The first 6 rows are patterns. Each new row is the sum of 2 different patterns, raised or lowered, with some noise. Before adding, each is slid sideways (what falls off one end comes back at the other) and multiplied by a number that may be negative. Names go in the order of the patterns.
Known rows, each followed by the names of its patterns:
[-0.773 -2.704 1.364 -1.493 -2.241 2.267 0.913 0.163 0.498 0.266 -3.401 -1.995 -0.184 -1.725 -0.333 3.302 0.040 -0.510 1.005 -1.359 -0.674 -0.561 2.549 -1.993 0.775 -0.209 1.427 0.069 -1.476] | nifav
[-2.685 -0.300 0.537 0.709 1.545 -1.211 5.099 -0.611 -1.758 -2.442 -1.881 0.646 3.946 -2.035 -2.715 0.570 0.979 2.329 2.419 1.079 -0.543 -0.026 0.892 0.771 -1.824 -1.945 1.695 0.756 -0.465] | bos
[-1.988 -1.358 -0.413 -1.284 -0.621 -1.265 -1.065 -2.552 -0.247 3.050 0.302 -2.117 0.980 -1.816 2.007 -1.050 1.667 -0.816 0.100 -1.246 2.107 -0.016 -0.723 -2.098 1.473 -1.116 0.760 -2.056 0.907] | tof
[-0.507 -0.627 -0.368 0.812 -1.411 -0.243 1.692 0.376 -0.093 -0.518 -0.612 -2.138 1.049 0.150 -0.677 -0.459 -1.882 2.454 -3.012 1.553 0.577 0.135 -0.080 0.760 -1.229 -0.256 0.193 2.537 -1.197] | nirur
[-1.127 -0.081 -0.211 -0.586 0.996 1.999 -0.078 -0.980 2.223 -0.606 -0.861 -1.666 -2.908 2.269 1.122 0.155 -0.334 -1.530 1.718 1.735 0.889 -0.210 2.832 0.239 -2.700 0.034 -0.430 -0.142 -2.066] | seseg
[-0.107 0.590 2.589 -2.143 1.171 -1.450 0.180 0.086 -1.991 0.218 1.039 0.030 -0.816 2.641 -0.803 0.090 1.222 0.223 -0.518 -0.539 1.953 0.827 2.588 2.470 0.258 2.490 -2.803 -1.470 1.359] | fopob

New rows. What belongs after each?
[3.569 0.868 2.581 2.114 -2.035 -1.862 2.103 1.337 1.919 5.036 -2.528 2.963 1.141 -0.722 -0.196 -1.071 0.778 1.687 3.711 1.663 3.284 1.466 0.863 -1.043 1.011 0.517 -1.110 3.657 1.925] | nifav fopob
[-0.077 0.137 1.736 1.503 -0.198 1.914 -2.536 1.823 -0.047 -0.956 4.130 -0.416 3.563 -0.453 0.464 -2.304 -1.015 0.068 -0.007 1.055 3.196 -1.683 1.346 1.975 0.116 0.349 -0.545 3.894 -0.732] | nifav nirur
[2.486 -2.932 -1.727 1.129 -2.418 2.006 -0.715 1.520 -3.551 1.771 -1.753 1.489 -1.719 -1.100 -0.329 1.322 1.308 -0.780 -0.652 2.441 -3.789 -1.984 -0.875 -1.717 -0.976 2.255 1.195 -1.883 0.695] | nifav tof
[2.075 3.018 0.238 -0.269 1.632 1.854 3.191 -2.850 -0.283 3.979 -0.671 -0.700 -2.712 -0.374 0.702 3.944 3.287 -0.527 7.393 0.040 -4.056 -1.749 -0.973 0.246 5.788 -1.289 -2.188 -1.226 3.044] | nifav bos
[2.031 -1.970 0.650 -0.144 1.762 -2.434 1.607 1.084 0.329 1.360 1.548 0.045 0.612 2.367 -0.302 -2.274 -2.149 3.482 -2.485 0.853 -2.259 0.959 -2.243 1.348 -0.381 0.795 -4.683 0.405 0.497] | tof nirur
[2.474 0.009 1.723 -2.200 3.107 -1.673 1.225 1.251 1.268 -1.989 0.020 2.784 2.781 0.651 3.273 -0.459 4.195 -2.966 0.979 2.129 0.594 1.996 2.705 -0.249 2.303 1.398 0.431 -2.597 -2.068] | tof fopob
[-2.954 -2.516 -3.849 -1.611 -2.849 -3.833 -3.829 -3.877 2.192 -2.849 -0.720 -3.030 -0.253 -2.261 -0.676 -2.024 -2.514 -4.771 -3.180 -3.124 -0.391 -6.099 -0.799 -3.038 -1.759 0.336 -5.895 -3.764 -3.733] | tof seseg
[-1.267 0.073 1.725 -1.296 -0.175 2.613 2.222 1.642 2.791 4.283 1.759 2.500 -1.343 -0.477 0.831 -0.786 1.437 3.276 -3.275 2.042 0.284 2.298 3.270 -2.626 -0.338 1.143 0.706 1.351 1.560] | seseg fopob
[-0.794 0.275 1.309 -1.025 -1.685 2.514 -1.454 0.471 1.290 -1.093 0.055 -1.790 -2.792 2.206 -0.531 1.304 1.042 2.288 2.301 -0.574 1.415 -0.271 0.455 -3.485 -1.308 2.676 0.347 0.213 0.584] | seseg fopob
[-1.272 3.049 -0.784 -0.142 1.877 -0.484 2.216 0.092 0.874 1.431 0.809 3.760 -0.027 0.756 0.361 2.414 1.397 -4.166 -0.447 3.656 -0.215 1.773 -2.339 0.586 -3.006 2.302 -0.295 1.046 -1.916] | tof nirur
[2.824 0.488 1.085 2.203 2.068 3.204 0.698 1.325 0.693 3.077 2.362 2.251 2.245 1.026 2.193 2.391 1.156 2.161 4.596 1.550 -1.086 0.932 2.522 -1.298 3.632 -0.145 1.890 -0.289 0.766] | tof nirur
[1.250 -0.523 5.829 0.922 -2.522 -2.854 -1.831 1.338 2.080 -1.324 0.132 1.142 1.783 3.053 4.411 2.703 -0.014 0.720 1.630 0.511 -2.361 -1.271 2.690 -0.890 0.760 -1.167 1.600 3.379 -0.485] | bos seseg
[-1.617 3.083 1.460 -0.505 0.241 -2.906 3.432 -0.414 -3.050 2.497 1.660 1.243 1.365 2.487 -3.713 -1.603 1.107 -0.894 1.731 1.569 2.970 -0.905 1.220 -1.191 -0.122 -0.935 3.743 -1.247 1.255] | nifav nirur
[-0.077 -0.610 0.952 -2.180 2.704 -1.116 -1.402 -0.468 -3.312 1.125 0.753 0.171 -2.453 -1.696 1.082 0.531 0.540 -0.202 2.732 -1.415 -3.694 -1.888 -2.542 -0.807 -4.138 0.781 0.754 -1.610 -0.935] | seseg fopob
[1.189 0.909 1.998 1.325 -4.340 -3.307 1.812 -0.513 -0.075 1.525 0.436 0.745 2.368 0.562 -1.121 4.429 2.755 -2.924 -0.808 -1.387 2.635 4.384 -2.571 -2.177 -1.586 3.060 1.393 0.693 4.054] | nifav bos
[-0.347 -0.740 1.630 1.464 -0.755 -0.579 1.766 1.707 -2.842 -1.797 0.321 -2.934 1.389 -6.535 0.465 -0.831 1.476 0.564 -0.278 -5.161 0.723 2.033 0.664 -2.953 -1.804 -3.425 0.293 -1.131 1.027] | bos tof
[0.327 -1.067 -0.023 0.258 -0.435 2.911 0.973 -0.200 -0.398 1.347 1.282 1.422 -0.718 1.343 0.860 3.847 0.727 1.003 1.709 0.518 0.148 2.037 0.915 1.786 -0.251 4.678 -0.952 2.625 0.957] | nifav tof
[-1.793 0.439 5.555 -0.566 2.260 1.015 4.179 2.208 -0.152 0.444 -0.738 1.410 -1.782 -0.770 3.723 -0.024 1.688 2.326 2.958 0.954 -2.744 0.020 -0.428 1.172 5.219 -0.457 -0.888 1.036 0.410] | nifav seseg
[4.702 -2.326 0.481 1.155 1.844 0.894 -0.926 0.973 -0.461 -0.535 -0.228 1.799 -0.173 3.340 2.229 0.464 1.128 -0.863 2.006 1.326 5.493 2.084 1.377 2.851 -1.202 -0.874 0.865 0.323 -0.187] | nifav fopob
[-0.665 1.509 1.282 1.050 1.356 1.436 0.633 -0.059 5.735 4.416 2.227 2.677 3.953 -1.169 -0.814 1.840 0.367 1.918 0.657 0.856 -0.689 3.438 0.403 2.480 1.666 1.130 1.907 3.792 3.184] | nifav seseg
[1.522 -0.626 -2.347 -0.905 2.287 -0.586 0.143 0.654 0.824 -4.304 -1.705 -1.211 -1.526 -2.805 -2.450 -1.123 -3.056 -0.780 2.577 1.535 -1.961 -0.545 -0.254 0.886 -2.151 -0.717 -3.684 1.815 -0.497] | tof seseg
[0.517 -2.801 -0.390 -3.108 -3.318 -0.383 1.091 -2.554 -1.469 0.167 -0.463 -2.013 1.176 0.037 -1.449 -0.602 0.745 0.660 1.970 3.547 -0.620 -1.396 -4.233 -0.579 -1.264 0.072 -2.761 1.788 -5.489] | tof fopob
[2.225 -2.165 2.516 -1.303 2.683 1.121 1.742 -1.044 0.525 0.179 1.027 1.037 -0.183 -2.220 1.749 -0.296 1.534 -3.134 0.732 -3.368 -2.302 0.348 -2.357 1.976 0.217 -1.425 -1.951 0.076 1.424] | tof fopob
[-0.753 -3.927 3.430 -1.340 -2.510 0.644 2.543 -0.898 1.752 -1.217 -2.032 -3.678 -1.120 -1.984 -1.437 2.914 -0.654 -1.160 -1.168 -1.622 2.650 -0.046 0.899 -0.998 -0.845 1.805 0.931 1.306 -1.866] | nifav tof
[-3.241 2.840 -0.779 -3.989 -0.471 -4.386 2.960 -4.803 2.400 -1.483 -0.699 -2.001 1.422 -1.976 -1.883 -2.592 2.693 -3.499 -1.001 -3.528 -0.494 -1.802 -3.637 -1.607 -0.396 -1.131 -2.214 -2.557 -3.817] | tof nirur
[-1.694 -1.276 -2.664 -0.953 0.790 -2.804 0.007 -0.555 0.886 -0.028 -1.611 0.071 -0.518 -2.922 -2.509 -0.795 -0.265 -2.793 1.103 -1.192 -0.109 1.898 -2.806 -0.737 -2.777 1.842 -0.688 -2.848 -2.192] | nirur seseg
[3.087 0.807 3.970 1.268 4.112 1.374 2.017 3.436 4.127 0.729 1.726 2.424 -0.172 3.349 1.569 1.068 3.209 3.228 2.478 0.513 0.988 -1.978 1.122 2.178 -0.275 4.242 1.462 3.107 0.163] | nirur fopob
[1.616 2.277 2.653 2.517 3.922 5.589 1.250 3.635 -0.914 0.770 3.803 0.746 2.005 5.381 0.540 2.476 0.822 1.297 0.583 1.069 2.526 2.483 1.438 0.422 5.617 -1.011 3.114 3.325 2.441] | nirur fopob
[1.416 0.310 0.510 0.321 -0.582 2.734 -2.207 -2.018 1.106 -1.033 -0.242 -0.426 1.187 -1.584 -3.486 0.961 -0.669 0.223 -0.839 -1.401 -0.730 -0.105 0.579 -0.579 -1.807 1.125 -0.691 3.074 -1.825] | tof nirur
[2.561 5.745 3.554 -0.389 2.873 3.045 2.545 4.379 5.259 2.286 1.358 5.082 3.050 4.599 0.050 5.540 2.582 3.443 4.857 1.913 3.799 5.648 1.599 2.069 0.827 3.906 3.116 5.895 4.472] | nifav nirur
[0.583 0.083 -1.110 1.491 0.198 0.695 -1.979 1.711 1.139 4.057 1.127 1.211 1.814 -0.967 -2.021 3.075 1.038 1.123 3.369 -1.465 2.125 -0.115 2.160 -0.055 -4.254 -0.647 2.750 -0.635 0.789] | tof fopob
[-0.932 0.228 -2.850 -0.153 1.239 0.109 -3.393 -0.037 -2.150 -2.295 -1.099 -0.922 -0.544 -0.687 -0.099 -0.053 -2.224 2.629 -2.135 -1.731 -1.318 -1.000 -1.869 1.634 0.806 1.057 -0.393 -1.159 -4.351] | nifav nirur
[-0.427 -4.171 -0.072 -1.423 -4.642 -1.701 -2.175 -2.547 -2.934 0.560 -2.095 -1.181 -0.751 -2.670 -5.807 -3.781 0.237 -6.094 0.251 -1.170 -1.782 -5.182 0.161 -4.087 -2.402 -3.303 -0.386 -1.724 -1.907] | nifav nirur
[1.586 -1.763 0.813 0.963 0.378 -3.401 -3.154 -0.266 -4.388 1.417 -3.869 -2.365 0.001 0.223 -0.924 0.059 -2.658 -4.463 -2.188 0.645 -4.104 -0.412 1.449 0.825 -2.625 1.167 -1.329 -1.228 -0.809] | nifav tof
[0.135 3.462 1.068 3.488 2.212 2.133 2.134 1.299 -0.714 1.297 2.634 1.967 1.230 2.344 2.080 3.287 0.465 -0.178 1.487 3.135 3.124 0.440 0.136 0.176 0.055 0.401 1.915 3.331 1.093] | nirur seseg
[5.455 0.059 0.232 -0.106 -1.072 -0.330 0.818 2.353 0.725 2.555 4.577 3.146 1.165 -1.940 0.181 4.485 1.274 1.182 2.599 -2.220 2.821 -4.895 1.514 2.575 1.874 2.706 1.111 -2.193 2.084] | bos fopob
[3.060 3.592 1.345 3.773 1.399 0.500 1.295 2.009 1.429 2.237 5.677 2.962 4.063 2.976 -1.780 1.208 2.796 3.474 1.881 1.467 2.951 2.140 2.439 0.596 1.983 -2.230 3.157 1.457 1.544] | nifav tof
[1.236 1.788 4.259 0.998 0.163 -0.530 0.810 1.150 0.525 -0.149 0.415 0.512 0.147 0.861 0.099 3.062 1.879 1.223 0.738 1.979 3.576 1.441 3.133 3.525 0.411 1.426 -1.020 0.181 0.535] | seseg fopob
[-0.125 0.489 -3.162 -0.223 1.457 -0.059 -2.718 -1.464 -1.944 1.271 -1.475 2.186 -3.553 3.252 -0.857 -3.187 -3.167 -3.313 -0.352 1.533 -2.368 -0.135 0.918 -0.871 2.750 0.924 2.527 -1.610 0.963] | bos tof
[-0.946 -0.551 0.367 0.120 -2.781 2.260 1.514 -2.367 -0.666 0.899 2.450 -0.826 -0.973 -2.598 -3.221 0.789 -6.001 3.141 2.757 0.943 1.383 -0.923 -4.981 3.534 0.834 0.548 -0.470 -1.314 0.709] | bos fopob
[1.973 -0.734 4.165 4.177 2.398 1.452 1.755 -0.294 -1.928 1.675 3.426 -0.673 2.262 0.670 3.822 -1.078 1.317 1.345 4.717 -0.480 0.680 1.225 1.795 0.921 -1.551 1.191 4.532 2.663 4.362] | bos tof
[-2.677 -0.321 -4.481 -0.463 5.333 -0.153 -0.228 0.979 0.457 0.431 -0.544 2.334 -1.221 -0.200 -2.077 1.150 1.045 -3.390 -0.172 -1.733 2.925 1.386 -4.310 0.463 0.569 0.613 2.075 -1.466 -4.667] | nifav seseg
[4.549 4.972 1.822 5.245 3.042 2.952 3.838 6.215 3.429 1.949 2.866 1.525 2.731 2.693 1.626 7.833 5.185 2.658 3.914 3.187 0.149 6.465 3.099 4.732 3.255 2.409 7.337 1.869 4.112] | nirur fopob
[-2.007 0.756 -0.722 0.014 -3.166 -2.308 1.809 0.773 1.149 -3.074 0.001 1.302 -1.475 -0.538 -1.623 3.005 -1.376 0.305 -0.995 -1.701 1.131 2.915 -4.005 -3.063 0.600 -0.786 2.580 1.368 0.421] | nifav bos
[-3.142 1.265 0.044 -0.058 0.997 -4.466 -1.615 -5.339 -0.077 1.717 -1.357 -1.436 -2.569 -4.028 -2.559 0.757 1.068 -1.858 -2.301 -3.143 -0.429 0.294 -1.069 -2.177 -1.162 -0.868 -1.952 -2.141 -0.987] | bos seseg
[2.023 1.704 -0.716 0.731 -2.049 2.012 -1.841 -0.204 -1.275 0.438 1.394 1.898 4.420 -0.810 0.971 4.247 -1.835 -0.661 -0.978 -2.366 1.860 4.342 2.682 0.318 0.640 2.149 -0.990 1.295 0.408] | nifav seseg
[-0.755 -1.607 3.245 1.199 2.705 5.139 1.591 3.186 3.270 -0.277 1.206 2.036 4.897 1.173 5.163 0.987 3.151 3.090 1.156 3.735 -2.381 6.349 -0.609 -0.054 3.901 2.999 1.897 3.705 2.845] | nifav nirur
[-3.837 2.118 -2.376 -1.304 2.230 2.442 -1.062 0.820 0.967 -1.010 -3.088 0.986 -2.061 1.738 2.622 1.908 0.954 1.895 0.404 -0.044 0.756 3.230 0.567 1.183 -2.590 1.406 2.145 -2.040 1.079] | nifav tof
[-5.562 2.512 -0.977 -0.444 -3.508 -1.928 -1.015 -0.602 -0.617 -2.400 0.800 -2.117 -4.554 -3.167 -2.065 1.160 -2.862 -3.696 -0.909 -2.771 -0.306 -0.989 1.850 -1.909 -2.098 -0.266 -0.301 -1.849 -3.412] | tof seseg
[-3.707 -1.613 -2.863 -1.518 -0.888 0.510 1.480 -2.933 -1.892 1.577 -3.098 -2.242 -1.013 -2.710 -0.400 1.907 -0.900 -1.831 0.126 -0.470 -4.285 0.565 -1.988 -2.546 0.400 -0.172 0.527 -6.046 3.118] | nifav nirur
